The same things were measured in two ways. Each way mixes the same 11 hidden numbers, adds some noise and spreads widely along 6 directions of its own, which tell nothing about the thing.
Some things both ways: the first way, then the second way.
[ -2   0 -10   3  -9 -15 -13   2   9   5   4  -9   5   1 -10   2   5   6
  -1  12   6  -7 -11]
[ 16  -6  -8  -9  -4   2   6 -11  15  -5  -4   4  13  -3 -15  -2   3  13
  -6 -12  -3   6  -6  -5 -18   7  -2  13]

[  5 -10 -11  13  -7 -14 -17   5   1 -18  -1 -18 -18  -8  -6   1  -5  -2
  -7  -1  18  -1   4]
[  7  -4  13   6   6  18  -2  -1  -3  -7  -3   7  -1   8  -2   2  -8   1
   3   3   4 -18  -9  -8  -1  -5  -2  12]

[ -3  10   2  -1   9 -15   1  -3  -8  13   8  -5   9  11   6  -3  -2   4
   6   1 -10   2   6]
[ -4   2  -8  -2   9 -10 -11  -8  -6  -1  -2 -11   2 -13   2   0 -22  12
   5  -8  11  13   6 -12  -1   8   2 -12]

[  1  -6  -8  -6  19 -25  -2  -4  -2  11  -6 -16   3  -9 -10 -19   5  25
  10 -12   9   0   1]
[ -3   2   3   9  -5 -22 -10  -2   8   5 -15 -19   1 -11  20   6   8   5
  -3   2   4  25   7  15   6  13  16 -11]

[  0  -6   2  11 -20  12 -12  -7  12  -1  -7  -2  11  20  11   1  -2 -11
  -4  -2  -4  14  13]
[ -1 -12 -26  -4  -8   1   2   2  -6  -4  -1   9  -8  -5 -18   0  -9  -1
  18   2   0   9   2 -12   0  11   3  -9]

[  6   8   1  -3   7   2  12 -18  -2  -4   2 -12  15   7  -4 -10  -5   8
  -2 -18  -6   0  -7]
[ -1   2  -1   8   6  14   8  -9  -8  -3  -8  -8   0  -2  15   9   1  -3
  -5  -9  -1 -10   0  -4  14 -19  -8   5]

[  8 -10  -8  14  -9  14 -37  -8   1 -14  -1 -28   2   9  17  -1   0 -11
  -4  -3  -1   2  15]
[  2   8  -8  -7   1  12  12  -4  -4   0  17  16   1   5  -8  -9  -3   1
  -4  -6  -9  -6   3 -11  -6  -5 -15   3]

[ 14  10  -3  10  -4   1  10  -2   7   0 -12   0   4   7 -11   8 -11   0
  -9  -4   3  -3  -9]
[  2  -1  -5  -4 -13  -8   6  -1 -13   8   4   8   9   1  -3  -1  18   1
  -5   5  -3   9   6   6   3   5 -15 -12]

[ 11   8  -5   6  -2  -7   0  -3  -2 -13  -6  -2  -5  -8  -7  18  -7   0
  -6  -1  12  -3   2]
[  1   4  14  16   3  16  -1  10  -4  -9   6   8   2  10   8  -2  -2  -8
  -1   8  -2 -10   7  -9  -5  16   0   7]

[  3   5   3   2  -2  -7  19 -18   2   1   7  -3  18  12  -1 -11 -14   9
   5 -22 -15  -3 -10]
[ -1  -9  -1   5  -3   7   3  -3 -11   0  -7   7   1   3  -9   8   4  -2
   0   6   0  -7  -2  -2   7  -8  -9   2]

[  2   2  -5 -10   1   2   9 -16   3   7  -4 -20  23   4  10 -14  14   8
  -3  -3  -5  17   3]
[-10   4 -10  14  -4   2   9  -4  -4   0  -3  -8  -6   0   6   4   9   3
 -11  -3   0  -3   8  15  11 -22 -13   1]

[ 15  14   1   4   6  -1   8  -1  -5   5   3  -6   3   8  -6  -7  -9  10
  -1 -14  -5   7  -1]
[ -3   4  -6  -6   6   5   5   7 -20  -2   3  -1  -3  -5  11  -1  -2   1
   8  -8  -9  14  16 -13   5  -1 -13  -7]

[  0   3  -5   3  -1  -7   0  -1   5 -14  -3   0  -2   1  -4   8   3  -5
  -7   6   5   2  14]
[  1   9  12 -10   7  12   8  -1   5   6   8 -11   3   3   2  -3   5   1
 -12 -16 -14  -8  10   2 -13 -29  -9  17]

[  5   2  -6   6   7   4   4  -1   0  -7 -11   4  -7   0  -1   0  -2   3
  15   4  10  -1   9]
[-18   2 -16  -4  -7 -13  -3   3  -7   2   2   7 -14  -7  -1  -5   2  -6
   7   5 -21  13  15  -3  10  -7   3 -18]

[ -5  12   0  -3   8  -3   2   0  -3  11   5   3   9   5   0   5 -11   4
   0   0  -8  -9 -10]
[  4  -4  -3   1  -5  -7   4 -18   6  11  -1  -8  12  -5  -7  10  -2  -7
  -6   4  23  -2  -9   3   3   3  11  -3]

[  2  -6 -14   7  -7   3 -27  16   9  -1  -4 -16  -4  -2   9  -2  11  -5
 -10  14   9   4  10]
[  7  -3  15  26  -7   8   5 -11   4  -4  -5   0   0  14   7  -1  13  -1
 -13  13  20  -7   1  22  10  11   2   3]

[ 10   1  -5 -12  13   5  10  -3   1 -11 -14 -17   0  -7   6  -4   2   7
   4   5   9  -5  16]
[  0   1  12  -5  -9   4   3   9   7  -3   5  17  -3   8  -5 -10  10  -8
   5  14 -12  -5  -8   3  -4   0   9   6]

[  4 -16 -16   1   4  -3  -9  -7   5 -19   1 -23 -12 -14   6  -7  -2   3
   0   3  14  -4   1]
[  2   3  -8   3   0  12  -8  -2   7  -5   0   3 -10  -3   4 -10  -9  11
   0  -5  -3   5  -4  -7  -7   1  -3  -4]

[  1  -6  -7  20 -23   6 -26   6  10  -5 -12   0  -1   6  -2  18  -3 -12
 -12   7  12   5   5]
[ -3  -1 -13   7  -6   8   7   2  -2  -3   7   3   4  -1  -8   0  -3  -6
  -2   2   0  -4  10  -6  -2  -4  -5  -1]

[  2  -6   0  10 -16 -26   2  -2   8 -12  -8   2   1   3  -7  10   2  -3
 -10  -4   8  11  23]
[ -3  -1   5 -13  -1  -6  -9  11   2  12   4   2  -4  -2 -13  -1  -1   8
   1   2 -10   7   7   0 -17 -16  -1   3]

[-6  7 -1  5 -7 -1  2  4  1 -1 -9  6  4  2 -1 12  1 -6 -7  6  7  4  5]
[ 12 -11   0   6   0   6  -7  -6  10   0  -8  -1   5  -2 -11  13 -12   0
   3   4  12  -9 -11  -9  -8   8  15  12]

[ -4  -7 -15  10  12  -6 -20  14  -7   4  -9 -13 -14 -10   1  -7   4   5
   2   6  20   3   3]
[ -7   2  -4  -5  -3 -17  -5  -1   4  12  -1   1   4  -7  -7   8   2   0
  -4   1  -5  14   2  -2  -6   3   4  -1]

[  7  18 -18  -2  25  -4  -6  42  -5  12   7  -6 -20 -15  -1 -11   3  13
   3  21   6 -20 -10]
[  3  14   6  -6   3   0   4  -6   9   2   9   0   0   2   7 -14   2  12
 -10  -8  -4   6   2   6  -9  -6  -7   4]

[  3   6  -1  10  -4 -15  -6  -8   4 -11   8   7   3   5  -5   6  -8  -1
   0 -13  -8  -5   6]
[  8   4   0 -12   6  11   3  -4   1   4   9  -6  -2   1  -1   0  -7   4
   2 -18  -6  -6   4  -9 -16 -10  -6  10]

[  7   9  -9  14   6   1 -22  26   3   5  -7  -6   5   6   7  -5   8   3
  -5  -4  -9  -9  27]
[ 2  6  1 -1 -9  5 -2  6  2  0  8  4 -8  4 10 -8  4 -4  8  2 -6 -2 -5  0
 -4  8  4 -5]

[  4   4 -10  13   4   6 -17 -13  -1 -15   6  -2 -10   1   6  -2  -3  -9
  10   1   5  -1 -10]
[ -1   2  -7   7   4   4   7  -9 -13  -7   4  12  -7  13   4   3   3  -2
   1 -16 -10   0  12  -8  -3  26 -13   4]

[  2 -30 -24  23  18 -12 -42  13  -2  -6   2 -30 -33 -20   9 -19 -17   4
   7  -5  19 -14 -10]
[ 4 -1  7  8 -1 -2 -1 -7 -5  6  2 -4  5  4  0  5  1  5 -6  2 16 -7 -2  8
 -1  2 -6 -2]

[ -3  -5  -9  14 -16   1 -21   8  16 -11 -11  -1   3   6   6  10  10 -16
 -18   5   1   0  21]
[ 13   2  -3  -2  -4  10  -6  -4  14   3   3  -9   3   0   2  -3  -1   9
  -2 -12   3  -2  -6  -1 -20   4   0   4]

[  2  -8 -14  10  12  -3 -11   3   4  -4 -16 -11 -17  -8   2  -5   4  -6
  -8  11  20   5  -6]
[-16   5  11  24   0  -5  -1   4 -19  -7  -5  -6   4  11  15   7  13  -3
  -4  -1   4  -1  12  10   6  21 -14  -1]

Other things, the second way, with their names:
<208>: [ -3  -4 -10   1  -5  10   2   4  11 -13  -2   2   4  -5  -4  -3  -7 -13
  12   4 -10   1   0 -17  -4   8  17   3]
<390>: [-19  -6  -3   1 -12   4   5   1  -5   1  -5   5  -1   4 -14   0  12 -13
   2  12  -1  -6  -7   7  11 -15  -3  -3]
<757>: [ -4   3  -2 -10  -4  -4   7  -6   4  11   6  -4   0  -1  -5  -3   9   0
 -10  -6 -10   9  11   8  -5 -17  -5   2]
<628>: [-31   7 -25  12  -6   0 -12   4  -7   3  -3 -13 -11 -16  15   4 -11 -12
   5   3  -1   7   1 -11  17 -12   1 -25]
<267>: [ 16 -17   5   6  -2  11  -2  -8  -1  -4 -15   7  -6   8  -5  15  -5  -1
  14   5  15 -26 -27  -1   4   5  11  13]
<659>: [  3   0  -9  -9 -17   0  -5  -8  14   7  -2   1  12  -9  -3 -12  17   7
 -15   2 -12  12  -3   3  -5  -9  -9 -12]
<612>: [  0  15 -18   0   8   7  -4  18   2  -7  15 -10  -5 -13   9 -11 -23  16
  10 -12  -5  15  18 -16 -19  -2  -5  -2]
<568>: [  0   5  16   4   7   2  15 -11  -8   7   0 -18  -1  11  10   1  16   4
 -14 -14  10   4  17  23   5 -10 -16   8]
<388>: [  2  -4  17  -4  -3   5   1  -4   1   3   2  13   1  14 -14  -3  12   2
  -7   2 -10 -17  -6   7 -10 -11 -10  13]
<406>: [ -8   0  -2   0  -2  -7  -2  -8 -12   2  -4   1   6  -6   8   3   1 -11
   3   7   0   7   4  -7  17   9   4 -17]
<303>: [  5  -5 -16  -2  -4  -2 -10  -2   6   2  -8  -6  -1 -13   0  -1  -4  15
   2  -8   3  28   1  -7 -10  17   0 -10]
<263>: [-4  0 -5 -3 -6 -7  1  2 -5 -4  0 -8 -1  1  0 -2  1 -2 14 -5  3 -1  2  6
 -1  5  4 -4]
<543>: [  6  -5   7   6  -3  -2  -9 -11  12   8  -5  11  -8   8  -6   3   1   5
  -5   6   6 -10 -18   8  -4   3   7   7]
<531>: [ -1  -1   3  19  12  14   4  -6  -6   0   0  -6  -2   1   1  11 -14  -4
  -9   3  15  -8   9  -5   9  -9  -1   9]
<218>: [  2   7  32  12   1 -14   9  -8  -4  24   4 -10  15   8   6   7  25  -3
 -33  13  16  15  20  26   4   0  -7   3]
<7>: [ -3  -2 -11   4 -11  -5   4  -9  -2  -1  -4   0  -7   3   4  -3   9   0
   5  -2   2   5  -2  12   9  10   0 -11]
<527>: [ 13  -9   6  -6   4  20   5   6   2  -8 -11   2  -3   6   6  14  -1 -13
  23  -9  -5  -7 -18 -19  -6  19  19  21]
<243>: [ -3  -1   2  15   4  11   8   8  -8 -17   3   4  -1   9  -3   1  -6  -4
   9  -1  -1 -14  12  -5  -2   7  -3  13]
<488>: [  1   8 -12   0  -4   0  -3  -1  -1   6   5  -5  -6  -7  15  -3  -5   2
   3  -4   5  12  -3  -3   1   7   1 -13]
<65>: [ -9  -1   3  15  -2   3   6 -10  -6   1  -6   0  -2   7   1   6   6  -7
  -8   5  10  -6  -1  10  14  -1  -4   2]
<646>: [ -4   3  16   8  -9  -5   6   5   4   3   3   0  14   9  -1   5  19 -12
  -8   9   1  -9  -1  12  -4   4   3  12]
<635>: [ -7   2 -10   5  -2  -1  -1  -3   1   7  12  15  -3   4 -19   2  -8  -3
  -5   4  -2  -5   4  -8 -11   3  -4   2]
<110>: [ -9   2 -12  11  -2  -7 -13  -8   1   4  -4  -8  -6 -10   3   2 -11   9
  -4   1  12  10   1   2   5   1   0 -15]
<518>: [ -6  14  14  21  -2   1   1  18  -7 -10   7   7  10  10  16  -5  14   4
 -12   7  -6   3  13   5  -4  16 -18   5]
<242>: [ 13  -5   9   1  -8   6  -4  -6  12  -7  -9  14  17   1  -4  -1  12   6
 -11   8 -14 -17 -13  -3  -5 -12  -4  12]
<464>: [-14   4 -15   9  -9   1   1  -7  -6  -3  -2  -3  -8  -7  11 -14   4   1
  -4   6   0  19  14   5  23  -6  -7 -26]
<410>: [ 10  -4  11  11  -2   2  -2  -6   5  -1  -2   3  13   6  -8   3   4  11
 -13   3  10 -13  -4   7 -10   2  -9  11]
<127>: [-11  -2   6  10  -5   7  -1   3  -2  -3  -5  -1   5   2  -2   2  10  -8
  -9   7  -9  -5   7   1   5 -12  -4   2]
<383>: [ 5 -3  9 -2  3 -6  3 -1 -6 -3 -3  9  5  8 -6  7  4  2  3 -4 -6 -7  1 -1
 -6  8 -1 14]
<637>: [ 15 -10   1  -2   0   6   5  -6   0   1  -4  -6  -4   3  -6  10  -5   0
   9  -7   4 -14  -1   1  -3  -8   7  11]
<644>: [  3 -12 -27  -4  -5   6 -10   4   1 -10  -1   9 -19  -1 -17   2 -23   5
  31  -6  -2 -12 -15 -17 -12  10  10  -1]
<609>: [  2  -7  -9  -1  -2   3  -1  -7  -1   0  -3   4   0  -2  -7   5  -7  -5
   7   1   4  -2  -6 -10   1   7   6  -3]
<71>: [ -9   8  -1   5   7   5  -5   3   1   0   8   4  -6  -3   1  -5 -13   2
  -5   2  -6  -2   8  -9  -2 -15  -3   1]
<232>: [ -1  10   8  -5  -8  -5   3  14   4  15  23  20   7  11 -19  -9  19   6
 -19   6 -17   7   9   4 -29   3 -21   9]
<671>: [  0   5   4  23  -5  -5  -7 -12  -7   8  -3 -13  -1   0  16   3   6  12
 -20   7  22  -2   6  22  14  -7 -15 -16]
<51>: [  8   1  14 -11   3  12   4  10  15  -5   5  -2  16   2  -6  -2   6  -2
  -3 -10 -21  -3   7 -13 -27  -4   4  23]
<162>: [-16   8 -14  -6 -10 -13  -6  -8  -7  17   6   4  -5  -7   5   0   3 -10
  -2   6  -2  11  -5  -4  11  -1  -1 -25]
<58>: [  1   5   7   8   6  21  -1   2  -7 -11   6   9   2   8   7  -8  -1   4
  -7  -5 -12  -7   9 -12  -7   4 -19   4]
<639>: [-16  -2   4  15  -2  -1  10  -3   0  -1  -4   9   9   4 -12  10   6 -16
  -9  15   4  -6  -1   1  10  -2   4  11]
<495>: [  0   9  -2  -5  10   7  -9   5  10   2   3 -10   5 -10   6  -3  -9   9
  -8 -18 -15  18  13 -19 -24   0  -3   6]
<470>: [-14   5 -12   8   4  14  -4  12   0  -5   3  -4 -10 -11   3  -1 -22  -7
   9   6  -2  -5   2 -17   5 -19   6  -3]
<47>: [ 10  -2   5  12   2   9 -10 -15   5  -4 -10  -6   5   0  11   2   1  16
 -14  -7   4  -8  -5   4  -1  -7 -11   3]
<288>: [ -2   6   5   6   4  -3  10   2 -12   0   6   7 -10  11   4   1   3  -1
   3  -1   2  -3   8   7   4   6  -5   5]
<177>: [-24   7  -1  13 -13  -1  -2   8   9  -6   3  15  -2   4  -5 -12   9  -9
  -7  21 -14  -1  -1   5   6  -8   1  -2]
<526>: [ 22 -15  -7   0   1  22  -3   2   5 -16 -10   9  -3   4 -10   9 -14   8
  20  -9  -2 -18 -19 -19 -17  13   6  19]
<117>: [-18  14  -6 -14  -4  -3  -9   3  -5  14  13   5   4  -4   2  -6   3  -8
  -1  -4 -12  14  -7 -17 -11   8  -8 -14]
<332>: [-1  0 -4 -2 -6  3  6  1  6  5  1 -1  2  1 -4  1 11 -1 -4 -5 -6 13  2  1
 -9  5 -2  5]
<13>: [ -2  -4  -7 -10  -5  -3  -4  -5   7  14   1  -3 -12  -5  -8   2  -9  -8
   9   5   6   2 -10   0   2 -10  18  -6]
<57>: [-14   0  -3   7 -11  -8   4   4   0   5  -2   4   2   3 -10   7  16  -3
  -9   6  -7  -4   1  13   0 -12  -8   7]
<633>: [  5 -10 -10  20 -11   5  -5   1  -7  -3  -7  11 -11   8   2  13   1  -3
  12  12  13 -14 -19   2   7  22   3  -5]
<704>: [-1 -2 -8  7  3  5  2  3  0 -8 -1  3  1 -3 -4  1 -6  4 -1  0 -7  4 13 -9
 -2 -1 -2  6]
<306>: [ -8   1 -14   9  -8 -16  -6  -2  -2   1  -1   1   1  -5   1   1   0   2
   3   3   5  17   3   1   2  27   3 -16]
<88>: [  8  -2  -1   0  -5   3 -11   2   0   7   6   5   6   5 -12   1   4  17
 -11  -8  -5  -7  -2  -2 -27   3 -21   4]
<392>: [ -5   7   0   2   4   2   8  -5 -12  -1   9   7 -10   8   6  -3  -1  -4
   2  -4  -6  -5  11  -1   8  -4  -7   0]
<217>: [  2   4   4   2  -4   5   5  -7  11  -1   2   1  10   2  -1  -2   6  -2
 -10  -3  -1  -3  -2   0  -5   0   0   8]
<643>: [  1   1   0   0  -2  13   7   2   7  -4   3  -2  -7   6   1  -2  -4 -12
  12  -3   3  -3  -6  -4  -4  10  14   8]
<536>: [-13   7 -14   4  -5 -18  -5 -10   5  15   2   0   6 -10  -3   7   1  -3
 -16   3  -1  18   4  -3  -2   6   2  -9]
<456>: [-43  27  -9  10  -1   0   6  17 -15  -4  15  -2  -2  -6  19 -10   1 -17
  -6   6 -24  -4  20  -5  19 -35 -18 -12]
<744>: [ 20  -7  19  11 -12   0   5   0   1   5  -1   8  -3  12   6   0  18  -7
  -1  21  10  -1   1  18   9  16  12  -2]
<199>: [-6  4  2 18  6  3  2  1 -7 -3 -3 -2 -8  1 13  9 -3 -4 -3  4  0 -2 11  0
 11 -5  1  5]
<535>: [ -3  -8   1  -8   1   3   2   3   7   2  -4   0  -1  -1 -17   4  -6  -3
  10   0   2   3  -8  -6  -8  -2  13  13]
<86>: [-11   3   1   1  -3   6  -5   9  -5  -7  -2  11   6  -1   2  -6   7  -1
  -3   5 -18   7   4 -12  -1   3 -11  -4]
<509>: [ 23  -1  16 -16  -5 -13  12  -7   2  23   6  -1  14   2  -3   6  24  10
 -16  -1   0   7   5  19 -10 -11  -7   9]
<476>: [  6   3   4   2   5   3   3   3   7  -7   2   3   4  -2  -4  -6  -4  15
  -6  -1  -8  -2  11   1  -9 -18  -8  14]
<178>: [12 -4  7 -7 -1 14  7 -8  1 -4  5  1  1 11 -4 -6  0 -6  9 -9  5 -9 -4 -2
 -8 13  3  6]
<699>: [  9  12  15  14  17  21   6   8  -9 -11  13  -7   8   5  15  -5 -12   7
  -9 -10  -1 -10  25 -11  -9  -2 -17  13]

Some of these things the first way, each followed by its name:
[ -3  11  -4   6   9  10  -6  19   7  15 -18   7  11  10   9  -6   1  -1
  -3  -3  -9 -14   6]  <646>
[-10   3 -14   3  20  21 -14  17 -11   7  -9 -12  -5  -8  18  -5   6  -4
   1  19  13   2   0]  <536>
[  6  -1 -16   7  20  -9   3  18  -4   9   3 -15  -7 -18   7 -16  -8  12
   0  -1   4  -8 -15]  <671>
[  3  -4 -15  -2  20 -22  13 -12  -9  -2   4 -25   7 -19  13   0   5   8
   1   7   2   6   6]  <88>
[ -1   7  -2   1  11   8   8 -12  -1 -19  -7  -7   5   3   6  11  -3 -12
 -12   2  -3  -8  13]  <117>
[ -3  -4  -1  -5   3   8  22 -20  11  -1 -17   1  17   2   8 -14  -5   1
   4 -13  -2  -2 -12]  <57>
[  5  -6 -12   6   1  -9 -18  19   2  10  -5 -17  -5  -4   1 -12   3  11
   5   5  10  -2   1]  <476>
[ -1   7   0  11   8  27   2  21   4   3 -13  15  -5  11  21  -9  -5 -11
   4   4  -4   1  11]  <637>
[ -4   5  -4   3  26  14  -4  25   4  21 -11   4   3  11  23 -20   3  -1
   9  12 -12  -7  14]  <263>
[  1 -11 -14   9   1   5 -19   5  -2 -14 -12 -18 -26 -10   0  11   2 -11
  -7  24  32   9   5]  <609>
[ 11  -3  -7   9 -11   7 -19   1   9  -2 -26 -23   8   3   4   1  11  -6
 -21  -5  10   9  10]  <518>
[  8   2  -9   6   1 -15  -7   7  -1   3  -6  -4 -14 -11  -8   9   2   3
  -1  16  20   7  -6]  <243>
[  8  11   5   0  14  22   5 -13   0  -3   1   1  12  15  23 -19 -12  -1
  18 -22 -21  -9   3]  <392>
[  4  17  -3  -9  17  19  26   4   8   5  -8  12   2   4  10  -8  -2  -3
   8  13  -4  -9 -10]  <7>
[ 3  3 -8  5  4 -6 -7 10 -5 -2  2 -9 -3 -7  5 -2 -3  6  4 -2  4 -5  6]  <71>
[  7   0  -8  -6   3   3   5  -2   6  -1   3 -13   2   1  -3  -4  -2   7
   2  12   4  -1  -2]  <464>
[  2  -5  -6   5  -4 -13   0  -9   6  -2  -4 -12   7  -1   3  -1  -4   1
  -2  -4   2  -6  -9]  <410>
[  5   8   2  -2  -7   0  26 -18   8 -12  -8   7   6   2  -3   5  -8  -3
  -1  -5   4   0  -8]  <526>
[  1  -1  -7   8  -3  18  -8  18  17 -12  -4   9 -23   4   6  -9  -2 -19
 -14  13  13   5  -7]  <568>
[  4   4   0  10 -11   9   1   1  12  -5  -6   6  16   6  17  -2  -9  -7
  -6 -19 -16  -9   1]  <232>
[  1  -1 -16   8   3 -20 -38  27  -1   1   7 -12 -16  -9 -10   4  10   6
  -8  14  13  -1  14]  <643>
[ -8  -5  -5   4   1   4   3   7  13   2  -3   0   4   8   5 -11  -6  -1
  -1   2  -4  -9   2]  <390>
[ -3   6  -3  -1  -8  18  21  -3  18  -6 -15   6  17  13   0  10  -3  -5
  -7  10  -6 -15   6]  <659>
[  1 -10 -12   4 -14 -24 -15  -5  10 -10  -9 -15   3  -9 -16   9   9   9
  -2   4  17 -10   4]  <177>
[ -2  -8 -10  -7  14  -7   5  -7  -4  -2  -3 -20  -5 -14  10  -5   4   2
   0  13  14   9   0]  <110>
[  3   4  -4  -1   7  10   5   5 -10  -2   5  -5 -13 -13   8   0 -14   1
   0   5  13   6 -15]  <531>
[  0   3   5   1  -3  29  -6  -8   7 -18 -18  -4   5  18   9  -8   5 -14
 -13 -14   0  12  22]  <527>
[-12   8  -2  18 -11   7  -8  14   9   2 -13  13  17  17  -2   8   6 -10
 -17  -6  -9   0  19]  <628>
[  2 -11 -13   0  15   2  -8  -8   0  -4 -12 -20 -12 -14   5  -3   0   0
   4  13  22   3  -9]  <306>
[ 22  23   3  -5   3  12  40   7   7  -9 -13  24  -7  -5  -7  11 -21   3
  -1  -6   6 -11 -12]  <744>
[  7  -1 -10  -7   5 -14  20 -15  -1 -23  -9 -15 -14 -15  -3  13   8  -5
  -4  23  24   7   8]  <388>
[  3  11   0   3  11   2  19 -16   1 -15   0  10   2   1  -3   1 -24   1
   6 -22  -8 -23 -13]  <162>
[ -8  18  -2   6  -6   7  -1  22   3   1  -9  14   3   5   0  13   9  -9
 -14  14   3   4  14]  <495>
